The groups are shells around one centre, one inside the other: the same stretched ball of 3 dimensions in 10 sizes.
Some rows, each with its group after it:
[ 15.2 -11.9 -27.7  12.9  57.5   3.0]
ligu
[  7.2  -6.2 -15.0 -19.5  20.0   0.0]
leve
[  4.2  -4.5  -3.7 -38.8   4.0 -22.2]
monod
[ -5.5  -4.2  11.5   5.1   0.3 -13.0]
leve
[-4.4 -4.8  7.2 12.0  6.0 -4.4]
vifom
[-13.5   1.0  21.3 -10.2 -30.0  -3.6]
bukud
[ 16.6 -11.7 -27.0  -5.5  53.4 -10.7]
gev
[-20.1   4.4  27.5  -7.7 -48.1  13.0]
Vev
[ -8.6  -1.4  17.5 -15.3 -18.3 -17.9]
ligu
[  9.8 -11.7 -14.6  23.8  50.9  -9.6]
gev
[ -1.7  -1.8  -4.8 -16.0  -4.1  15.7]
monod
[ -9.6   1.5  19.2 -45.8 -36.0 -22.5]
monod
[ 13.5 -11.9 -23.2  12.5  53.9  -3.2]
keb
[  6.6  -6.4  -8.6 -24.9  16.9 -16.6]
Vev
[-2.4 -5.9 -0.6 27.2 17.8 11.1]
vifom
[-23.1   6.7  29.7 -12.7 -60.0  21.2]
Mam
[  9.2  -7.8 -14.2 -19.5  26.4 -13.0]
Vev
[  3.6  -5.4  -3.0 -24.2   9.6 -18.7]
keb
[-14.1   1.7  17.7  -3.6 -30.3  12.7]
bukud
[-16.9   4.7  21.8 -25.0 -48.8  11.7]
ligu
[-17.1   6.2  24.7 -47.1 -59.6   0.1]
Mam
[-10.9   2.0  15.2 -29.2 -33.7   0.6]
nalun
[-11.7  -0.7  16.9   4.5 -18.0   2.5]
bukud
[ -9.9   0.3   8.7  -3.5 -19.3  18.0]
vifom
[-14.9   2.6  25.2 -28.4 -42.5 -10.7]
keb
[ -9.0  -1.1   7.7   9.4 -10.4  18.9]
nalun
[  0.4  -6.8   4.3  -0.2  14.4 -22.6]
Mam
[ 15.0 -12.1 -28.8  18.5  59.8   7.6]
leve
[-0.7 -5.9 -5.2 23.0 19.3 16.4]
nalun
[-10.3  -2.9  15.3  21.0  -5.5   2.1]
gev

New rows. What belongs after each?
[ 0.2 -6.6 -6.0 25.3 23.4 14.2]
nalun
[  9.9  -9.5 -17.3   3.4  39.5  -3.9]
bukud
[-7.6 -3.7  4.1 37.6  7.4 26.4]
Mam
[  9.7  -6.8 -15.3 -32.1  21.2 -13.6]
Mam
[-12.0   0.9   9.3   6.9 -20.7  28.8]
monod
[ 12.5 -12.0 -25.1  26.8  57.3   9.9]
ligu
[-13.3   2.4  14.3 -11.3 -32.5  17.7]
Vev
[ 10.0  -9.5 -21.2  11.9  42.5   9.3]
keb
[  9.0  -8.3 -14.3 -12.1  30.1 -11.5]
vifom
[ 19.7 -14.9 -33.1  18.8  73.5  -3.6]
monod
[ -1.6  -4.0   6.9 -20.0  -1.1 -22.8]
ligu
[-19.2   3.8  32.2 -19.9 -49.9  -8.3]
leve
[  5.0  -6.2  -7.1 -19.5  15.3 -12.9]
nalun
[ -3.0  -4.5   6.2  -1.7   3.6 -10.9]
bukud
[-13.4   1.7  16.2  -5.9 -29.6  13.2]
bukud
[-15.0   4.0  24.9 -40.8 -49.8 -10.1]
ligu
[-18.2   3.5  24.1  -3.8 -41.3  14.1]
keb
[ 15.1 -12.3 -24.0   6.7  56.2 -10.7]
ligu
[  9.2  -9.2 -15.1  -1.1  35.7  -7.6]
bukud
[ 12.1 -12.9 -18.4  24.7  57.7 -10.5]
monod
[-12.1   1.8  14.5 -13.9 -30.2  10.8]
bukud
[  6.2 -10.2 -13.6  32.8  44.3   7.3]
Vev
[ -1.8  -4.4   6.5 -15.3   0.6 -20.6]
Vev
[  7.7 -10.7 -16.0  35.2  49.0   8.2]
ligu
[  8.9 -10.9 -14.3  20.0  46.4  -7.0]
Vev
[-10.6   0.6   8.6   0.5 -19.7  23.1]
ligu
[  7.0 -10.9 -16.0  41.3  50.3  11.9]
gev
[ 10.5 -10.3 -16.4   3.8  42.4 -10.9]
vifom
[-0.4 -6.7  1.5 14.5 18.2 -7.1]
keb
[-19.3   3.7  23.9   2.1 -41.6  21.0]
leve
[-21.3   7.3  30.8 -39.3 -67.1   4.2]
monod
[ -3.9   0.0   5.2 -43.0 -21.5  -7.3]
gev
[-8.8 -3.4  7.6 33.0  2.8 20.6]
gev
[-7.5 -3.5  8.1 21.5  1.4  9.9]
vifom
[ 14.2 -10.8 -23.2  -6.2  46.6  -9.4]
ligu
[-11.4   1.1  19.1 -24.2 -31.1  -9.3]
bukud
[-6.9 -1.2  2.7  3.6 -8.0 22.2]
Vev
[-23.7   8.3  35.6 -40.5 -74.4   2.8]
Mam
[  5.5 -10.0 -14.5  41.6  45.8  16.0]
gev
[-17.1   3.4  23.3 -13.3 -42.2   8.5]
nalun
[-23.4   6.3  33.4 -16.0 -60.9  10.1]
leve
[  6.5  -8.2  -9.4  -3.1  28.1 -12.3]
bukud
[ -9.4   2.7  13.8 -47.9 -38.6  -6.6]
monod
